Every row belongs to one group in each of 4 separate groupings. Each group adds its own fixed numbers to the row, and there is some noise. The rows also spread widely along 14 directions, which tell nothing about the answers.
In the rows, zero is written as 128.
Some rows, each with its group in each grouping after it:
[157 127 127 137 107 106  88 129 157 119  82 134  97 118 100 150 169 117
 108 147  78 125 108 131 146 124 120  97 157 102 127 117 187 160 110 149
 143 126 134]	karuv (2) (2) H
[116 124 130  97 142 140  85 132  84 148 129 211 148 135 105 143 188  78
 129 127 106  88 110 119  96 123 123  69 190 118 151 102 112 135  82 139
  79 135 119]	sev (0) (0) M
[130 170  92 106  90 113  50 124 138 116 155 134  88 142 133 157 150  58
 144  73 135 129  74 103 138 106 105 130  83 103 154  87 136 148 112 103
 102 166 133]	zuros (0) (1) M
[ 93 120 111 101 136 129 111 145 129 117 110 146 110  99 129 108 158  97
 105 101 138 135  97 134 125 138  88 108 126 124 127 132 133 139  95 138
 132 146 135]	zuros (4) (0) H
[123 190 163 119 149  78  71  97 154 121 150 156 121 161 139 175 160 108
 145  78 116 120  64 130 127  94 142 138 103 100 128 169  86 155 141 122
 125 147 112]	karuv (1) (1) E
[ 73 124 143 107 132 130 121 138 108 120 146 152 137 134 106 122 156  80
 120 142 122 140 126 128 116 112 140 115 154 129 170 161 171 155 125 125
 141 101 108]	sev (3) (2) E
[165 136 143 164 127 138 108 147 106 110  52 105  99  89 114 103 136 133
 139 150 109 128  94 114 115  87 101 117 134 117 136  95 140 159  91 149
 149 116 129]	sev (4) (1) H
[134  96 137 114 148 106  90 155 175 124 126 197 125 146 103 149 147  73
  85 127  48 131 112  98 137 161 165 111 173  91 124 115 159 113  89 146
 143 156 121]	zuros (3) (0) E
[144 117 150 100 131 102 136 155 126  97  53 173 113 127 117 122 115 165
 107 129 110 105  73  90 100 130 115 134 109 103 101 138  51 127  97 144
 151 157 119]	sev (1) (0) E
[120 162 154 160 169 114 129 128 207 136 108 174 129 108 149 124 144  83
 100 128  89 147  65 146 159 136 131 114 157  95 104 155 132 126 119 143
 153 141 128]	karuv (2) (2) E
[153 145 143 137 187 118  94 138 145 146 116 156 115 118 124 119 185  95
 142 115  83  81 113 132 129 101 113 120 158 112 110 150 120 143  63 146
 136 141 134]	karuv (4) (2) M
[ 84 141 100  95 132  88  89 133 184 124 150 154 100 122 148  81 187  63
  82 131 138 132 130 167 181 145  94 144 141 144 124 172 205 164 102  89
 180 141 140]	zuros (4) (2) M
[146 131 159  94 117 101  92 166 112 118  93 139 113 141 104 150 172 159
 122 156  98 110 135 122 122  88 145 127 142 141 151 168 135 161 113 124
 164 108 116]	zuros (2) (0) H
[111 161 124 161 128 144 120 136 168 157 108  97  91 104 136 186 165 106
 115 104 108 185  68 150 142 114 121 105 121 127 125 141 144 135 153 142
 133 116 133]	sev (0) (2) E
[111 116 109 131 136 134 111 126 114 120  95 131  93 119 118 151 137 129
 128 122 109 143 123 115 102 141 118 108 167 108 133 120 160 164 128 158
 112 127 125]	sev (4) (2) H
[142 124 151 163 155 156  91 139 152 156 110 134 111  92 107 167 156  81
 103  49  47 139  79 105 114 113 151  78 127  99 119  99 121 116  86 164
 107 139 137]	karuv (3) (2) E
[121 128  93 111 127 135 135 155 147 137 107 113  78 112 133 131 156  94
 136 138 120 133 103 134 147 132  91 141 146 113 122 133 159 144 101 144
 137 129 150]	karuv (0) (1) E
[119 134 128 117 151 126 131 168 151 120 131 162 116 131 135 125 126  91
 116 134  99 141 107 113 142 128 147 146 156 118 131 142 137 117 101 125
 146 138 111]	sev (1) (0) M
[ 93 136 138 137 109 118 169 137 136  84  83 146 104 109 138 147 106 132
 118 128 167 177  27 127 131 154 103  93 112  92 125  96  83 106 163 162
 108 156 140]	zuros (4) (2) E
[ 81 134 114  91 155 106 108 145 128 120 148 132 105 145 114 150 165 110
 127 134 128 132 143 136 124 124 144 147 149 143 141 191 167 155 135 122
 163 118 112]	sev (4) (0) M
[ 98 124 156 108 128  71 123 122 152  58 109  93  96 143 106 190 142 156
  93  88 145 150  96 136 130 143 166 121  81 120 111 172 119 132 171 156
 159 144 133]	karuv (3) (0) M
[119 144 166 149 103  99  96 111 120  79  87 155 107 118 118 138 114 128
  87 117 106 157  83 117 118 138 142  97 141  99 147  95 149 166 149 139
 125 130 127]	karuv (4) (2) E
[ 81 143 119 118 116 110  81 128 153 116 173 151 111 140 127 114 157  50
  85 104 109 157 133 143 148 132 145 136 154 122 157 139 228 180 129  97
 142 120 120]	sev (3) (2) E
[121 165 138 122 114 144 100 168 110 140 142 177 119 128 126 137 125  72
 139 123  94 150  75  94 122  96 132 125 145 105 174  89 117 138 114 105
 114 128 112]	sev (4) (1) E
[ 86 144 123 117 162 142 108 138 131 136 130 139 137  90 123  68 169  50
 124 136 117 134 118 142 146  99 100 127 137 140 161 175 173 155  64 124
 179  96 111]	karuv (1) (1) H
[102 164 115 110 159 106 122  95 114 103 145 137 126 160 125 159 160  94
 188 142 183 111  76 143 111 112 101 123 126 102 131 158 112 146 143 156
 109 142 118]	sev (0) (0) M
[113 101 121 101 152 161 171 181 121 161 134 134 102 117 130 168 187 102
 132 105 123 116 103 144 126 121 126 103 164 130 109 134  98  98 109 156
  85 137 154]	sev (3) (2) M
[106 126 145 104 170 124 128 141 132 129 118 193 149 122 135 100 164  96
 106 128 117 107  96 144 120 129 116 106 180 110 114 152 104 133  92 144
 118 138 130]	sev (2) (0) H
[126 134 130 112 127  83  97 115 153 115  81 124 102 125 101 168 194 136
 108 134 119 123  94 156 142 129 101  96 133 121 111 154 149 151 129 160
 151 135 135]	karuv (4) (0) H
[105 153 150 133 151  86  62 103 173  91 126 177 141 135 115 112 129  68
  95 132  72 140 117 108 141 133 150 123 138  98 159 142 168 151  98 129
 175 127 104]	karuv (0) (1) H
[124 152 132 112 112 103 116 131 123  93 120 153 100 134 139 142 130 117
 128 125 137 129  97 125 126 125 110 128 145 101 140 112 122 148 127 139
 102 142 133]	karuv (0) (0) H
[151 106 156 144 135 105 137 122 121  78  65 115  99 131 103 156 134 146
 132 148 109 122  87 125 118 130 130 101 158  87 121 104 136 136 120 184
 117 132 148]	karuv (0) (1) E

New rows. What belongs after each?
[159 143 140 133  97  90  97 118 118  73  59  74  87 119  93 122 171 134
 138 171 138 109 111 141 146  90  98 124 104 129 143 129 181 174 103 143
 184 113 137]	karuv (0) (1) M
[144 147 137 104  99 108 131 172 137 123  89 166  92 132 135 169 143 150
 115 146 109 135  87 123 136 132 125 130 156 117 125 121 110 136 134 127
 122 137 124]	karuv (1) (0) E
[148 116 136 101 108 124  94 166  91 130  99 177 109 117 116 110 179  95
 109 134 104  94 113 123 130 112 106  98 176 124 140  77 133 148  73 116
 107 139 138]	sev (4) (1) M
[103 134 147 106 104  93 148 151 111  74 119 128  81 140 140 139 127 139
 116 155 151 151 118 154 147 129 129 140 172 118 147 122 155 157 155 135
 115 120 145]	karuv (4) (1) H
[133 103 138 113 160 141 126 182 120 119  89 166 131 114 109 113 129 114
 114 145  79 118 123  94 120 122 150 118 156 124 139 137 113 106  63 140
 164 123 112]	zuros (1) (0) M
[107 140 125 116 117  97  98 118 132 119 125 162 108 131 136 118 191 101
 108 146 137 122 118 168 143 131  94 108 181 120 133 131 178 179 124 120
 115 130 140]	sev (4) (2) H
[116 118 116 136 160 135 174 152 162 118 132 168 111 122 144 117 128  74
 126 162 114 136 111 131 151 157 129 127 201  96 121 119 159 114 116 155
 124 137 134]	karuv (3) (2) M
[101 111  92  77 113 115 110 160 137 135 133 155  82 150 125 177 152 123
 116 124 114 142 128 112 115 158 133 138 158 119 128 144 156 154 144 131
 125 134 126]	zuros (3) (0) E
[119 151 140 117 114  91 106 114 141 135  93 193 118 128 142 132 175 127
 101 135 126 111 100 141 115 137 101 108 157 116 116 142 122 179 137 125
 124 131 129]	karuv (3) (2) E
[ 96 155 152  95  97  99 131 140 115  98 139 141 114 150 115 146 155  99
 132 138 143 133 103 141 142  99 135 132 119 130 168 155 139 149 149 114
 142 114 122]	karuv (3) (2) E
[123 113 166 122 152 126 141 150 103  90  94 172 140 102 123  67 145  98
 104 131 135 103  95 130 120 118 116 110 151 116 127 110  99 130  77 137
 132 136 141]	sev (3) (1) M
[ 93 116 146  99 145 116 141 138  94  86 127 103 119 122 103 120 171 105
 131 120 163 113 115 165 135 104 121 105 135 137 136 160 146 136 101 157
 128 116 137]	karuv (1) (0) M
[137 115 147 158 140  86 116 116 149  80  67 135 103 126 118 152 151 151
 105 154 125 139  96 150 130 159 137  88 181 102  98 112 163 142 146 175
 130 142 139]	zuros (4) (0) M
[106 109 168 134 119 121 136 159 120  88  58 180 123  88 130 118  99 162
  40 103 106 160  90 112 111 158 156  91 140 130 119 104  81 117 118 135
 139 136 125]	sev (1) (0) M
[ 76 126 139 123 154 130 126 145 117 121 131 136 138 118 104 115 175  88
 107 158 128 144 143 152 130 121 143 114 165 153 158 177 191 153 118 129
 171  93 108]	sev (3) (0) M
[103 165 132 111 107 123 121 127  95  91 135 128 108 136 124 154 137 103
 152 128 160 143  92 137 123 103 114 112 134 115 165 120 132 150 139 142
  95 119 124]	karuv (0) (0) H
[ 99 106 113 130 138 141  91 118 112 130  87 123 107 100  99 155 163 123
 110  97 102 140 118 116  95 130 132  85 130 127 130 142 155 159 112 154
 134 118 113]	sev (1) (2) M
[ 88 111 106 112 151 161 141 138 117 132 111 124 103  91 125 133 139 115
 122  90 126 138 116 127  99 136 109 102 148 120 122 145 128 149 112 162
 105 124 140]	karuv (2) (2) H
[151 130 142 141 149 137 100 154 138 136  85 110 112  86 112 110 172  91
 114 114  74 118 103 136 149  85 113 107 128 131 130 127 149 134  50 148
 161 112 134]	karuv (1) (1) H
[105 125 114  98 123 106 107 120 105 122 113 177 118 144 119 164 173 107
 130 133 146 113  80 128 111 140 105  92 159 103 132 108 113 152 137 142
  89 150 130]	sev (4) (1) M
[105  97 123 107 133 137 106 142 105 105 115 124 105 123 105 140 140 113
 104 104 106 139 136 117 108 132 134 108 163 118 142 118 160 150 105 154
 106 123 133]	sev (0) (0) H
[128 113 132 100 106 106  82 134 121 103  94 179 124 133 101 139 144 105
 104 119 102 125  93  87 108 132 128  94 125 100 152  93 119 140 105 137
 127 144 124]	zuros (3) (1) H
[ 90 140 119 127 146 151 153 136  86 121 114 171 140 119 130 127 143 102
 154 165 168 131  96 130  95 127 108 109 168 116 145 133 124 149 142 149
 111 115 108]	sev (3) (0) M
[138 136 145 146 139 130 115 134 138 107  89 170 104 110 159 144 102 141
 110  81 114 145  63 102  99 143 131 106 146  80 105  86  68 136 131 152
  81 164 142]	zuros (2) (1) H
[136 138 137 130  91 114  97 132 122 107  89 144 111 119 107 142 152  98
 117 148 107 144  73 124 143 110 115  99 134 106 156  97 167 152 113 132
 138 119 120]	karuv (1) (1) E
[102 111  86  98  96 123 100 146 163 135  96 162  73 105 145 138 129 124
  62  68  97 157  99 103 128 170 107 127 123 110 102 119 137 158 113 111
 122 158 136]	sev (1) (2) E
[131  97  91 125 141 128 103  99 131  90  68 133 101 110 102 156 128 114
 134  86 135 117  63  91  93 164  91  76 101  76  94  86 105 118  99 195
  99 178 142]	zuros (0) (0) M
[136 159 145 130 121  87  92 107 143 106  73 166 122 123 121 143 169 126
 105 143 122 113  87 135 132 133 108  95 132 116 125 134 120 151 124 138
 147 140 125]	karuv (0) (0) M
[106 143 124 156 135  92 125  99 189  83 104 114 100 122 138 130 144  98
 101 121 154 160  73 160 155 149 114 120 111 104 102 141 167 146 151 149
 154 151 133]	sev (3) (2) M
[127 120 122 125 128 116 109 130 127 117  90 161 116 112 128 107 160 102
 110 145 124 121 103 137 129 133 104 108 163 113 120 118 157 159 100 135
 127 132 129]	sev (1) (1) M
[116 155 147 146 133 122 111 121 122  98 107 115  99 115 123 163 126 122
 130  83 132 154  60 125 117 118 125 103 115 100 127 112 111 141 141 159
 111 145 133]	karuv (4) (0) E
[ 86 130 128 117 134 117 109 120 138 133 105 145 117 123 115 150 162 117
 109 120 120 147 102 129 104 131 127 112 127 126 130 169 139 164 144 135
 145 119 116]	sev (3) (2) E
[142 147 126 132 103 119  98 133 134 123 112 164 118 117 123 114 172  80
 114 132 132 114  73 144 150 112  98  88 151 110 127  92 157 150 101 124
 105 144 141]	sev (2) (2) M
[113 163 109 125 117 106  89  99 130 119  95 160 124 128 116 147 166 111
 148 154 151 125  80 115 109 117  97 107 106 116 145 146 137 166 146 131
 153 127 105]	zuros (3) (2) M
[111 156 130 122  89 124  97 151 104 117 121 174  97 123 137 140 123 122
 101 122 117 151 124 114 114 134 137 125 163 121 159 105 155 184 153 107
 117 116 117]	karuv (3) (0) E
[169 134 144 129 116 107 124 151 141 117 105 157  98 142 135 125 155 109
 126 127 103 102  79 129 146 105 110 122 160  91 109  95 122 136  88 133
  98 158 142]	sev (1) (2) E
[ 95 140 132  75 141  80 160 150 154 115 107 158 102 148 153 147 156 156
 123 183 139 133 124 156 143 139 121 165 166 129 122 202 121 150 151 130
 155 116 121]	karuv (1) (1) H
[142 172 136 115 118 109  65 132 114 128  99 148 116 129 128 135 157 133
 129 122 107 118 111 110 107  92 118 137 115 131 150 148 115 174 108 110
 153 120 109]	sev (0) (0) H
[106 136 117 123 157 104  64 120 159 136 151 132 111 131 128 133 186  75
 115 113 100 144 133 153 146 120 135 127 167 128 138 164 206 169 102 128
 145 114 120]	zuros (1) (1) H
[ 87 140 105 113  95 127  92 139 125 123 108 165  93  81 157  88 145  96
  65 101 136 151 111 142 134 148  81 113 156 129 135  99 160 185 115 110
 115 130 146]	karuv (4) (1) H
[135 147 111 119 112 106  85 108 134  97 107 147 103 132 128 119 140  89
 134 116 135 125  76 114 123 119  87 121 114  89 131  99 131 161 105 136
 114 154 137]	sev (0) (1) H
[125 129 144 114 153 110 116 145 148 134  86 144 122 112 127 133 190 131
 103 136 117 126  95 158 136 118 113 104 153 137 113 165 126 131  99 148
 151 124 127]	zuros (1) (0) H
[116 136 107 148 134 120 101 105 154 120 110 133 100 110 130 136 162  85
 128 106 140 142  61 143 134 140  85  92 133  91 112 109 161 150 121 156
 111 151 143]	zuros (4) (2) E
[105  94 146 103 155 126 124 153 105 124 107 185 116 112 124 132 143 127
  92 111  87 116 141 116 101 148 157 103 195 125 125 130 115 143  96 145
 106 126 128]	karuv (1) (1) M
[ 72 150 124  97 167 112 112 125 145 134 122 246 142 130 158 127 133 112
  98 133 122 136  93 113  99 172 117 121 177 103 124 153  83 147 140 128
 118 149 102]	sev (4) (0) H
[114 133 153 113 106 118 122 161 118 125  98 186 110 126 148 148 139 143
  92 127 120 144  99 119 110 146 143 115 169 117 132 109 105 152 151 118
 112 128 133]	zuros (3) (1) E
[108 151 139 139 107 147 120 162 149 146 102 141 117 109 114 175 144  90
 103 131  93 189  58 114 139 114 147 104 113 123 161 115 127 116 139 128
 150 115 113]	sev (3) (1) E
[104 147  94 108 121 114 132 133 165 113 108 132  89 126 142 151 121 118
 136 145 127 152 104 110 134 146 103 147 121 107 136 153 136 146 140 141
 153 134 123]	karuv (0) (2) H
[131 141 118  97 142 101 111 141 156 145 102 148 102 142 123 160 186 131
 138 143 105 108  98 125 132 118 102 129 136 117 114 167 114 144 113 140
 145 144 128]	sev (4) (2) H
[118 149 117  94 118 103  94 104 127 137  91 172 125 129 104 140 193 102
 140 149 125  92  87 127 118 115  73  96 120 115 136 155 120 159 100 141
 138 130 120]	karuv (0) (2) E
[119 124 138 104 112  91 119 140 139 106 115 129 105 148 106 172 176 127
 124 151 123 131 118 140 136 119 140 120 142 126 145 156 156 145 145 143
 144 121 128]	zuros (3) (2) H
[ 94 107 107  54  87  97 107 157 128 136 101 181  95 122 135  96 195 132
  73 141 139 105 144 150 135 144  88 130 163 149 120 163 164 188 107  94
 147 125 147]	zuros (2) (2) E
[181 122 122 136 106 110  88 146 130 111  52 164 100 109 108 100 169 109
 121 198  99 102 100 120 143 123  90  99 169 106 128  71 179 154  73 136
 159 137 135]	zuros (4) (1) M
[110 152 123 126  97  90 106 112 165 105 101 177 114 131 130 152 140 110
  99 151 119 156  86 127 136 152 118 110 140  98 141 122 156 155 157 135
 139 134 115]	karuv (3) (2) H
[ 79 151 131  98 103  80 144 131 169  94 101 109 112 138 118 183 178 145
  97 166 174 171  71 176 162 138 130 113 104 141 121 188 148 133 191 136
 182 128 122]	sev (2) (0) M
[164 121 141 113 119 104 116 165 154 125 121 167  81 131 151 110 156 104
 101 109  82  98 121 134 158 127 122 141 193 101 106 104 152 151  74 117
 101 150 157]	karuv (1) (2) E
[117 105 134 111 163 105 133 155 171 138 129 118  74 136 150 163 170 143
 107  89  98 127 129 152 138 146 145 146 171 124  84 184 145 141 125 142
 126 138 149]	zuros (1) (2) E
[110 137 126 114 136 136  87 133 112 151 102 170 121  94 136  96 176 110
 100  90 135 113  98 140 104 122  90  94 152 126 113 137 123 173  95 123
 117 131 134]	zuros (2) (0) E
[160 116 114 140 120 124 111 143 135  89  88 130  86 113 133 127 109 118
 113  90 116 129  80 106 129 137 114 122 128  89 102  74 133 138  94 145
 109 171 136]	sev (1) (0) M
[171 153 138 140  84  94  82 106 145 110  91 156 111 119 111 122 197  73
 123 136 125 102  47 157 168 103  70  74 137  90 120  76 168 153  78 140
 110 153 147]	karuv (1) (2) E
[122 131 109 130 141 124  81 115 121 153  89 144 103 108 122 163 196 118
 125 108 123 116  85 137 105 127  97  85 149 119 107 116 126 163 118 150
 105 143 138]	sev (4) (1) M
[138  96 114 128 105 113 117 139 115  76  50 181  95 126 114 157  84 169
 116 166 106 151 105  81  94 176 129 100 181  81 134  70 139 151 152 167
 114 145 115]	zuros (4) (0) H
[ 93 150 112 128 153 123  70 102 149 157 129 113 108 118 123 162 194 104
 121  95 100 148 128 144 114 117 123 109 137 137 137 176 175 173 124 138
 137 110 121]	sev (0) (2) H
[131 126 112 110 120  86  90 131 176 139  77 160  89 120 128 142 186 117
  86 143  97 120  96 148 157 154  92 111 158 111  97 129 165 163 111 138
 154 147 145]	karuv (4) (1) E
[111 121 108 111 111  97 110 127 145 109 120 119  78 137 128 162 174 119
 108 120 140 136 110 152 145 144 114 117 144 120 116 130 178 160 146 137
 120 145 142]	sev (4) (2) M
[102 146 113 117 137 138 115 147 122 123 115 123 105  93 124  89 149  78
 126 113 138 134  94 140 134 111  80 128 114 126 135 141 152 155  87 131
 152 123 133]	karuv (4) (0) E
[120 125 102 110 105 120 140 144 149 123  65 129 100 116 106 142 166 106
 129 201 123 140  90 139 153 137  83 115 145 122 137 136 170 140 119 154
 166 116 134]	karuv (0) (1) E
[ 98 107 133 148 124 103 120 105 179  79  72  99 101 107 106 158 138 124
  74 120 108 188  87 138 145 166 138  78 119 108 125 127 177 117 139 176
 152 130 143]	zuros (0) (2) H
[123 149 121 104 121 114 109 133 134 134 104 132  98 128 123 166 161 115
 138 113 121 128  70 122 126 108 107 121 106 111 127 139 112 148 114 140
 129 135 125]	karuv (1) (1) E
[129 120 142 140 142 105 144 120 162 132  59 168 106 108 153 137 167 167
  94 128 134 126  71 160 120 164  99  88 177 102  68 142 104 147 143 165
 111 147 152]	zuros (2) (2) E
[101 118 144  66 118 125 154 172 106 145  82 195 137 115 110 171 176 128
 109 151 116 115  80 124 122 129 121  84 142 140 140 140  54  95 108 141
 124 123 125]	karuv (1) (1) M
[127 117 117 122 137 118 101 148 176 162  59 158  94  83 125 136 187 125
  60 117  79 130 102 151 140 158  91  96 158 128  83 139 145 149  92 143
 161 139 145]	karuv (4) (0) E
[125 130 125 115 108 101  75 131 165 121 100 200 125 137 112 157 147  92
  95 148  81 150  89  99 129 152 138  97 148  94 148 102 150 134 124 133
 142 140 114]	zuros (3) (1) H
[122 117 134 136 128 123 118 148 140 102 119 139 103 112 136 122 146  93
 100 112 122 147  95 144 152 133 135 104 163 113 123  96 162 129 108 137
 113 138 146]	zuros (1) (1) M
[117 140 142 128 138 128  54 117 109 172 100 177 134 116 115 140 206 105
 101 133  80 117 129 137 102 117 126  86 184 137 148 135 159 184 103 117
 124  97 116]	sev (0) (1) E
[130 168 149 141 104  77  99 140 205 112  99 139  96 116 162 137 161 117
  69 108 120 170  46 161 184 129 119 127 112 118 104 133 138 136 136 111
 158 153 144]	zuros (1) (1) E
[148 131 149 121 115  79 100 121 123  86  54 160 116 126 121  94 153 158
 104 163 141  96 103 124 112 120  96 131 132 115 118 131 127 183 112 131
 160 133 131]	sev (3) (1) H
[126 139 114 108 126 111  94 130 146 146 112 162 105 126 132 158 191  97
 116 135 104 113 113 142 143 134 111 104 173 121 126 126 149 148 109 133
 116 134 137]	karuv (0) (1) M
[ 87 117 117  90 122 104 116 131 163 124 110 145  96 116 128 127 175 105
  77 111 114 131 123 152 149 157 108 117 140 130 117 163 162 151 106 129
 146 132 148]	karuv (0) (2) E
[158 130 145 105 102  94  85 161 131 105  91 152  96 127 123 120 153 137
 100 131 101  98 114 114 140 114 131 134 138 122 127 120 131 157  98 109
 150 144 139]	zuros (2) (1) M
[ 82 100 108  73 168 110 127 140 154 140 121 181  99 146 152 147 145 150
  94 108  91 121 160 110  98 175 137 150 180 121 105 189 108 157 126 138
 120 139 124]	sev (0) (2) H
[132 127 147 110 128 111  95 165 139 132 153 135 109 139 118 156 190  79
  98  87  94 123 114 145 153 106 159 113 149 133 135 122 143 129 102 117
 121 137 144]	sev (3) (1) M
